There are 8 hidden switches. A switch that is on adds its own fixed numbers to the row, and there is some noise. The rows also spread widely along 11 directions, which tell nothing about the answers.
Known rows, each followed by its switches (1 for on, 0 for off):
[ 2.94  0.05  0.37  2.19 -0.54  1.91 -1.38  0.09  0.11  0.85  2.24  0.81
  1.88  1.06 -1.05 -2.46 -1.13  0.55  1.36  1.56  1.19  1.74 -2.14 -3.39
 -1.38 -0.38 -1.28 -0.05 -0.46]  0 1 0 0 1 1 1 1
[ 0.88 -1.34  1.91 -1.39  1.04  0.99  1.94 -0.55  2.38 -0.39 -2.90 -1.72
 -0.16 -2.17 -2.29 -1.45  0.70  0.15 -0.65 -1.02  0.18 -0.33  1.69  0.06
 -0.50 -2.34  1.22  2.15 -0.30]  0 0 1 1 1 0 0 0
[ 2.59 -1.05  1.18 -1.33  0.62 -1.05 -2.37  1.17 -1.33  2.18 -1.66  0.31
 -0.14 -0.84 -1.80 -3.12 -0.71 -2.33  1.10 -0.73 -1.38 -0.38  0.07 -1.83
 -0.94 -0.08 -1.09  1.30  2.13]  0 0 0 0 1 1 1 0
[ 1.35 -1.70 -0.11  2.21 -0.94  1.12  1.68 -1.42  2.68 -2.76  0.63 -2.51
 -1.57  0.05 -3.30 -0.02  1.43  0.91 -2.30 -0.14 -3.07 -1.15  1.06  1.51
  0.46 -2.72  3.38 -1.96 -0.39]  0 0 0 1 0 0 1 1
[-0.59 -4.22  3.47  0.08 -1.27  3.87  1.15 -0.16 -2.12 -0.60  0.56 -0.95
 -3.87 -0.41 -1.76 -0.69  2.50 -1.25 -1.60 -0.49 -1.45 -0.99  0.83  0.99
 -1.33 -1.57  1.93 -1.24  0.51]  0 1 1 0 1 1 0 1
[ 1.48  0.21  0.85 -2.10  2.98 -2.16  1.29  2.19  3.24  0.07 -1.98 -2.45
 -0.76 -0.96  0.99 -1.94  1.07 -2.29  0.74 -0.77 -0.83 -0.85 -0.47  1.91
  0.77  1.50 -0.03  2.94 -1.22]  0 0 1 0 0 1 1 1
[ 5.48 -0.93 -1.93 -0.82  2.12  1.33 -1.29 -0.58  2.77  1.57  0.06  1.67
  0.77  0.04 -1.73 -2.77 -2.18 -1.01 -0.45 -2.72 -0.06  1.24  1.02  0.59
 -0.11 -1.48  3.66  0.59 -0.90]  0 0 0 1 1 1 0 0
[-1.71  0.57  3.09  0.65  1.62  0.45  1.29 -0.03 -0.36 -0.80 -0.78 -3.03
 -0.39 -0.31  0.39 -0.75  1.53 -1.54  1.75  1.56 -0.83  0.20 -2.03  0.91
  0.46  3.19 -2.56  1.92 -1.72]  0 0 1 1 1 1 0 0
[ 1.91 -3.61  1.43 -1.40 -1.76 -3.27  2.69  2.86  5.04 -1.52  0.23 -4.36
 -2.22 -0.86 -1.44 -2.51  1.83 -0.22 -4.03 -1.18 -1.05  1.03 -0.35 -1.52
 -0.80  0.57  0.90  1.27  0.38]  1 0 1 1 1 1 1 1
[ 1.17  1.17  2.22  0.73 -2.61 -0.99 -0.92 -2.52  2.68 -0.57 -3.20 -1.24
  0.32 -0.25 -1.80 -4.20 -0.35  1.39 -1.39 -1.44 -3.22  0.79 -0.04 -0.18
 -0.52  0.56  0.21  0.13  0.08]  1 0 1 0 1 0 1 0
[ 0.87 -3.24  2.00  0.71 -0.04  0.68  5.67  0.29  2.89 -2.81 -2.05 -4.84
 -0.82  0.17 -1.96  0.93  1.24  0.62  0.50  0.27 -1.56  0.42  0.87  0.69
 -0.39  0.88  2.19 -0.19 -0.81]  0 1 1 1 1 1 1 0
[ 2.08 -0.33 -0.97 -2.43 -0.38 -0.25 -0.03  2.53  5.45  0.66  0.89 -0.76
 -1.88 -2.53  1.87 -2.21 -0.57 -0.69 -0.77 -1.63  3.05  1.41  0.86 -0.48
  0.02  1.70  1.88  3.30 -3.36]  1 1 1 1 1 0 0 1
[ 4.45 -3.14  0.15 -3.02  1.37  1.13 -0.95  2.42  0.44  2.48  0.03  1.23
 -0.89 -1.54 -0.57 -2.08 -1.09 -2.00 -0.01 -2.15  2.77  1.25  1.50 -2.37
 -1.10 -0.28  1.31  1.77  0.51]  0 0 1 1 1 1 0 0
[-1.58 -2.88  1.20  0.92  0.56 -2.08  2.75  0.57  1.14 -0.60 -1.36 -4.19
 -1.97  1.41 -1.98 -1.05  1.42 -1.33 -0.18 -1.36 -4.02 -1.36 -0.78  1.83
 -0.68  2.15  0.93 -0.58 -0.33]  0 0 0 1 1 0 0 0
[ 2.80  1.27 -3.26  0.82  0.47 -2.96 -3.57  1.07  1.95  1.15  1.10  0.10
  1.08  0.76 -0.85 -3.12 -2.91 -1.45  2.30 -1.38 -2.00 -0.49 -0.35 -2.78
 -0.01 -0.86 -1.53 -0.38  1.35]  0 0 0 1 1 0 0 0
[ 0.88 -1.17 -0.18 -1.03  0.20  0.17 -1.54  0.08  3.48  0.21  2.42  0.18
 -0.76 -1.40 -0.51 -3.16  0.88 -0.94 -2.38 -1.58 -0.89 -0.44 -1.11  0.51
 -0.30 -3.84  1.16  1.77 -0.55]  0 1 0 0 1 1 0 0
[ 2.49  0.71  1.03  0.11 -0.67 -0.51  2.30 -1.31  2.93 -1.76 -4.51 -3.54
  1.33 -1.98 -2.21 -1.91 -1.48  0.72  1.63  0.71 -2.15  1.20  1.51 -0.95
  0.11  0.61  0.26  1.82 -0.61]  1 1 0 1 1 1 1 0
[ 4.01 -1.39  0.81  2.61 -1.28  2.87  1.64 -1.84  3.47 -2.02  0.03 -1.99
 -0.82  2.03 -1.30  0.18 -0.21  2.63 -2.09 -0.65 -0.74  3.17  0.74  1.01
  0.72  2.02  4.88 -3.02 -1.73]  0 0 1 0 1 1 0 0
[ 1.86  0.14 -1.63 -1.24  3.43 -0.97 -3.04  1.88  0.67  0.59  1.44  0.07
 -1.31 -0.70 -0.49 -3.24 -0.39 -4.41  0.14 -1.59 -1.94 -2.45 -0.51  0.55
  0.78 -2.83 -0.63  1.55  1.70]  0 1 1 1 0 1 0 1
[-1.60 -2.44  0.31  0.20 -2.07  0.27  2.27  0.71  1.89 -1.04  1.66 -2.17
 -1.43  0.14  1.57  0.00  0.86  0.15  1.57 -1.52 -1.24 -0.53 -0.98  0.03
 -1.78  1.07 -0.07 -0.35 -2.25]  1 0 1 1 0 0 1 0
[-1.16 -0.03 -0.14  0.40 -0.84 -1.28 -1.13  0.43  3.62  0.06  2.83 -0.87
 -2.16  0.13  1.58 -2.82  1.21 -0.40 -1.95 -1.56 -1.62 -0.12 -1.82  1.66
 -0.08  0.67  0.74  0.55 -2.40]  0 0 0 0 0 0 0 1
[ 3.77 -4.03  0.18 -0.24 -1.05 -0.85  4.09  1.24  4.22 -0.56 -3.03 -4.04
  0.67  0.15 -2.66 -0.35 -0.63  2.44 -0.40 -1.25  0.06  1.51  1.48 -2.33
 -1.65  0.53  3.09 -0.51 -0.59]  1 0 0 0 1 0 1 0
[-0.18 -2.00  0.99  0.80 -1.75 -0.73  1.97  1.08 -0.18  0.33  0.14 -2.59
 -0.99  1.73  2.34 -1.44 -1.57 -0.33  3.09 -1.39 -1.50  2.48 -1.43 -1.94
 -2.25  5.75 -1.67 -0.78 -1.41]  1 0 1 1 0 1 0 0
[ 1.05 -3.91  0.61  1.90 -0.60  0.68  3.82  1.24  0.31 -1.80 -0.81 -5.27
 -1.51  1.38 -0.63  1.35 -0.30  0.52  1.23  0.12 -2.11  1.15  0.08 -0.93
 -0.51  3.40  1.85 -2.15 -0.66]  1 1 0 0 0 1 0 0
[ 3.33 -2.34  2.11 -0.21  1.78 -0.02  0.61  1.18  2.82 -0.95 -0.40 -3.07
  0.27 -1.14 -3.22 -1.93  1.32  0.96 -4.46  0.25  0.86  1.16 -0.57 -2.82
  0.49 -2.95  0.55  1.17  2.21]  0 0 1 0 0 1 0 0

New rows. What belongs after each?
[ 2.61 -0.37 -2.77  1.81  0.54  1.39 -1.29  0.63  1.43 -0.35  2.73 -0.13
 -1.47  1.03 -0.63  0.40 -0.66 -1.00  1.21 -0.23 -0.51 -0.40  0.56  0.55
  1.05  0.63  2.38 -1.92 -1.80]  0 0 0 1 1 0 0 1
[-0.05 -3.27  0.78  1.66  0.54 -2.13  1.94  2.24 -0.19 -1.26 -1.50 -5.62
 -2.35  1.30 -3.19 -0.61  1.55 -1.59 -0.79  0.20 -4.02 -2.33 -0.78 -0.25
 -0.20  1.79  0.53 -1.44  1.90]  1 1 0 0 0 0 1 1
[ 1.82 -0.37 -0.21  0.40 -0.33 -1.36  2.34  1.26  3.36 -1.25 -2.13 -3.01
 -1.18 -0.23 -0.63 -1.03 -0.99 -0.09  1.17 -0.68 -1.43  0.22  1.68 -0.45
  0.02  1.93  1.46 -0.08 -0.29]  0 1 1 1 0 0 1 1
[ 0.48 -1.50  2.75 -0.99  1.09 -1.01  0.77  0.78  0.06  0.43 -2.94 -2.37
 -1.79 -1.99 -3.12 -2.61  1.46 -1.52 -1.69 -0.14 -1.56 -1.15  0.65  0.08
 -0.62  0.19  0.28  2.11  1.07]  0 0 0 1 0 0 1 1
[ 1.25 -1.70 -2.11  1.19 -0.87  1.94 -2.17  1.95  1.98 -0.79  5.31  0.00
 -3.31  0.60  0.86  0.07  0.75 -0.82 -1.29 -0.86  0.14 -0.91 -0.14 -0.43
  0.72 -1.20  2.38 -2.28 -0.63]  0 1 1 0 0 0 0 1
[ 0.34 -1.17  1.43  0.99  0.31  0.83  2.14  0.55 -0.52  0.52 -1.11 -1.56
 -0.84  1.27  0.34 -0.40 -0.32 -0.58  2.89 -0.25 -0.50  0.39 -0.14  0.14
 -1.34  4.15  0.15 -0.62 -1.53]  0 0 1 1 0 0 1 1
[ 0.83 -1.19  2.59 -0.47  1.54 -3.19  0.80  1.19  1.05 -0.12 -2.43 -2.94
  1.51 -0.17 -3.27 -4.03  0.71 -1.39 -0.64 -0.27 -2.42 -0.65 -1.87 -2.42
 -1.36 -1.55 -3.39  2.22  3.15]  0 0 1 1 1 1 1 0
[-1.28  0.30  1.74  3.33 -1.26  1.88 -2.70 -1.60 -2.62  0.13  1.44 -0.54
 -0.87  0.86 -1.43 -2.05  0.34 -0.20 -0.06  0.87 -2.55 -0.22 -1.81 -1.15
 -0.31  0.53 -1.14 -1.66  0.83]  0 1 0 0 0 0 0 0
[ 2.31  0.54  1.54 -0.21  1.47  1.38  0.92 -1.72  0.83 -0.91 -4.20 -2.24
  1.32 -1.92 -2.42 -2.68 -1.37 -0.33  0.65 -0.39 -1.66  0.42  1.21 -0.73
 -0.19 -1.92 -0.23  2.03  0.84]  1 1 1 1 0 1 0 0
[ 1.43 -0.59 -1.68  1.30  0.93 -1.43  0.11  1.12  4.00 -1.77  3.56 -2.70
 -1.04  0.52 -0.09 -1.38  0.67 -0.72 -1.66 -0.30 -1.90  0.06 -1.63  0.59
  0.99 -0.76  0.81 -0.11 -1.28]  0 0 0 1 0 1 0 1
[ 1.44 -0.19  2.03 -1.13  1.65  1.08  0.84  0.31  0.73  1.63 -3.66 -0.56
  1.01 -0.81 -0.96 -2.97 -0.31 -0.69  1.63 -0.49  1.16 -0.19 -0.25 -0.28
 -1.43  1.20 -0.07  2.80 -1.12]  1 1 1 0 1 0 1 1
[ 0.63 -1.52  0.87  0.80  0.98  1.65  0.65  1.06  2.00 -0.91  1.85 -2.25
 -0.23 -0.47 -0.35  0.38  1.62  1.14 -1.31  0.83  2.11  0.24 -1.20 -1.48
  0.33 -1.14  0.29  0.28 -0.85]  0 0 1 0 0 0 0 0
[ 0.82 -1.44 -1.45 -0.16  1.16 -0.97  0.31  1.47  3.38 -0.71  2.26 -2.06
 -0.85 -0.35 -0.30 -1.36  0.25 -1.68  0.03 -0.65 -1.46 -0.61 -0.95  0.27
  0.39 -1.26  0.57  1.07 -0.88]  0 1 0 1 1 1 0 0
[ 2.03 -1.16  0.27 -0.08 -1.45 -0.38  1.43  0.46  2.12 -0.76 -2.29 -2.07
 -0.81 -0.82 -0.51 -0.09 -0.82  0.96  1.66 -0.88 -1.17 -0.09  2.38 -1.56
 -0.34  0.00  1.21 -1.01  0.36]  0 0 1 0 0 0 1 0
[ 1.51  0.28  0.83 -2.88  0.96 -2.69 -0.33  1.23  1.62  1.47 -3.94 -1.47
 -0.72 -2.37  0.43 -3.04 -1.14 -2.24  2.13 -1.33 -1.59  0.10  1.65  0.01
  0.06  1.56 -0.77  3.00 -0.14]  0 0 0 0 1 1 0 0
[ 1.15  0.47  2.01 -0.37 -0.62 -0.63 -1.74  0.30  0.23  2.72 -2.08  0.45
 -0.33 -1.42 -0.40 -5.22 -1.51 -0.21 -0.53 -0.94  0.33  1.78 -0.10 -2.51
 -1.76  1.78 -0.68  2.42 -0.07]  0 1 0 0 0 0 0 1
[-0.38 -0.22  0.93  0.29  1.82  0.40  2.59  0.68  2.04 -1.78 -1.36 -3.07
 -0.20 -0.28 -0.79  0.81  1.89 -0.53  2.38  1.04 -0.94 -2.57 -0.11  1.82
  0.56 -0.93 -0.07  0.57 -1.60]  0 0 1 0 1 0 1 1
[ 3.87 -0.43  0.97  0.28 -0.80 -2.78  0.70  1.91  2.92  0.15 -1.23 -2.31
 -0.69  0.49 -0.34 -3.04 -1.56 -0.01 -0.66 -0.65 -0.62  3.27  0.06 -2.59
 -0.48  4.46  0.05  0.38  0.58]  0 0 1 1 0 1 1 1
[ 2.00 -1.66 -0.67 -1.77  0.55 -2.34 -0.77  2.69  0.56  0.72 -1.61 -2.27
 -1.90 -2.03 -1.49 -2.30 -0.74 -2.31  0.11 -1.19 -1.05 -1.03  1.60 -2.35
 -0.34  0.06 -0.30  1.43  1.33]  1 0 0 1 0 0 0 1
[ 0.69 -1.80  0.48  2.14  2.52  1.52  2.08  0.97  0.71 -2.55  0.91 -4.06
 -1.39  0.57 -3.47  2.20  3.26 -0.99 -0.72  2.51 -0.84 -2.25 -0.76  1.78
  1.75  0.05  1.89 -0.88 -0.99]  0 0 0 1 1 0 1 1
[ 1.34 -1.07  1.48 -0.95  1.19 -1.29  0.26  1.32  3.64 -1.15 -1.73 -3.47
 -1.41 -1.83 -2.54 -2.81  2.25 -0.70 -4.03 -0.42 -1.03 -1.43 -0.29  0.22
  0.74 -1.62  1.14  2.27  1.09]  1 1 1 0 0 0 1 1
[ 1.06 -2.04  0.82  1.76  2.35  0.39  2.38  1.79  1.55 -0.49 -0.21 -3.39
  0.57  2.41 -0.98  0.95  1.28  0.17  1.42  0.79  0.60 -0.28 -2.08 -0.13
  0.03  2.69  0.45 -0.71 -1.02]  0 0 1 0 1 0 1 0
[ 2.55 -3.78 -0.10 -0.11  2.33 -2.45  0.21  3.38  1.85  1.73  0.26 -2.32
 -0.35  1.85 -2.59 -1.76  1.00 -1.34 -1.60 -1.20 -0.09 -0.41 -1.93 -1.29
 -0.77  1.55  1.33  0.30  1.24]  0 0 0 0 1 0 1 0
[ 0.35 -3.09  1.57  0.66  1.65 -1.41  2.92  2.26 -0.50 -0.76 -1.89 -4.48
 -1.32  0.69 -2.07 -0.68  1.18 -1.94  1.18  0.68 -3.15 -1.63 -0.48 -0.22
 -0.61  1.22 -0.24 -0.03  1.30]  0 1 0 0 0 1 1 1
[ 4.41 -2.77 -0.58 -1.88  1.40  2.11 -0.01  0.81  0.69  1.84 -0.84  1.22
 -0.25 -0.15 -0.15 -1.16 -1.82 -0.75  1.48 -3.08  0.67  0.57  2.09 -0.78
 -1.36 -1.78  2.75 -0.26  0.23]  0 0 1 0 0 1 0 0
[ 1.27  0.09  0.26 -1.16 -0.01 -2.33 -0.26  1.30  2.82 -0.06 -2.13 -1.69
 -0.13 -1.58 -1.21 -2.83 -0.34 -0.49  0.79 -0.94 -1.24 -1.32  1.36 -2.12
 -0.37 -3.20 -1.39  1.35  1.22]  0 0 1 0 1 0 0 1
[ 2.81 -0.65  1.87 -0.55  1.70  3.60 -2.00  0.54 -0.90 -0.31 -0.20 -0.62
 -0.62 -2.23 -2.55 -1.60  1.20 -1.27 -1.80  1.56  1.72 -0.40  0.10 -1.56
  0.80 -2.75 -0.06  1.61  1.12]  1 1 1 0 1 1 0 1
[ 5.32 -1.94 -1.00 -0.69  0.71  1.43 -1.06  0.54  0.19  1.90 -1.07  0.97
  1.33  0.44 -1.46 -1.69 -2.33 -0.67  2.20 -1.56  0.36  0.76  0.83 -1.65
 -1.26 -0.15  1.75 -0.23 -0.03]  1 0 0 0 1 1 1 0
[ 1.76 -1.69 -0.12  1.85  0.25 -2.12  1.09  0.97  3.14  0.30  0.98 -1.94
  0.02  2.79 -1.92 -2.78  0.13  0.08 -1.27 -1.03 -1.61  0.80 -2.26 -0.17
 -1.14  2.49  1.20 -0.65 -0.88]  0 0 0 1 1 0 1 1
[ 3.18 -2.24 -1.35 -0.36  1.59 -0.92  1.94  1.94  1.76  2.12 -0.70 -1.05
  2.51  1.63  1.20 -1.65 -2.43 -0.12  4.20 -1.83  0.30  1.36 -1.48 -2.00
 -2.38  2.36 -0.39  0.79 -1.65]  1 0 0 0 0 1 1 0
[ 0.13 -1.96  0.96 -0.82 -0.59  2.33  2.31  0.17  0.76  0.67 -2.10 -1.09
 -1.55 -1.58  0.29  0.40 -0.37  0.12  2.65 -0.64  0.56  0.23  2.26  0.54
 -0.89  1.33  2.35  0.78 -2.59]  0 1 0 0 1 0 0 0
[ 2.39  0.06  1.20  1.81 -0.97 -1.13  0.84 -1.73 -0.30 -1.73 -3.77 -2.60
  1.02  0.57 -3.41 -2.28 -1.92  0.21  1.85 -0.36 -5.24 -0.09  1.58 -2.09
 -0.80 -1.25 -1.09 -1.94  3.33]  0 0 1 1 0 1 1 0
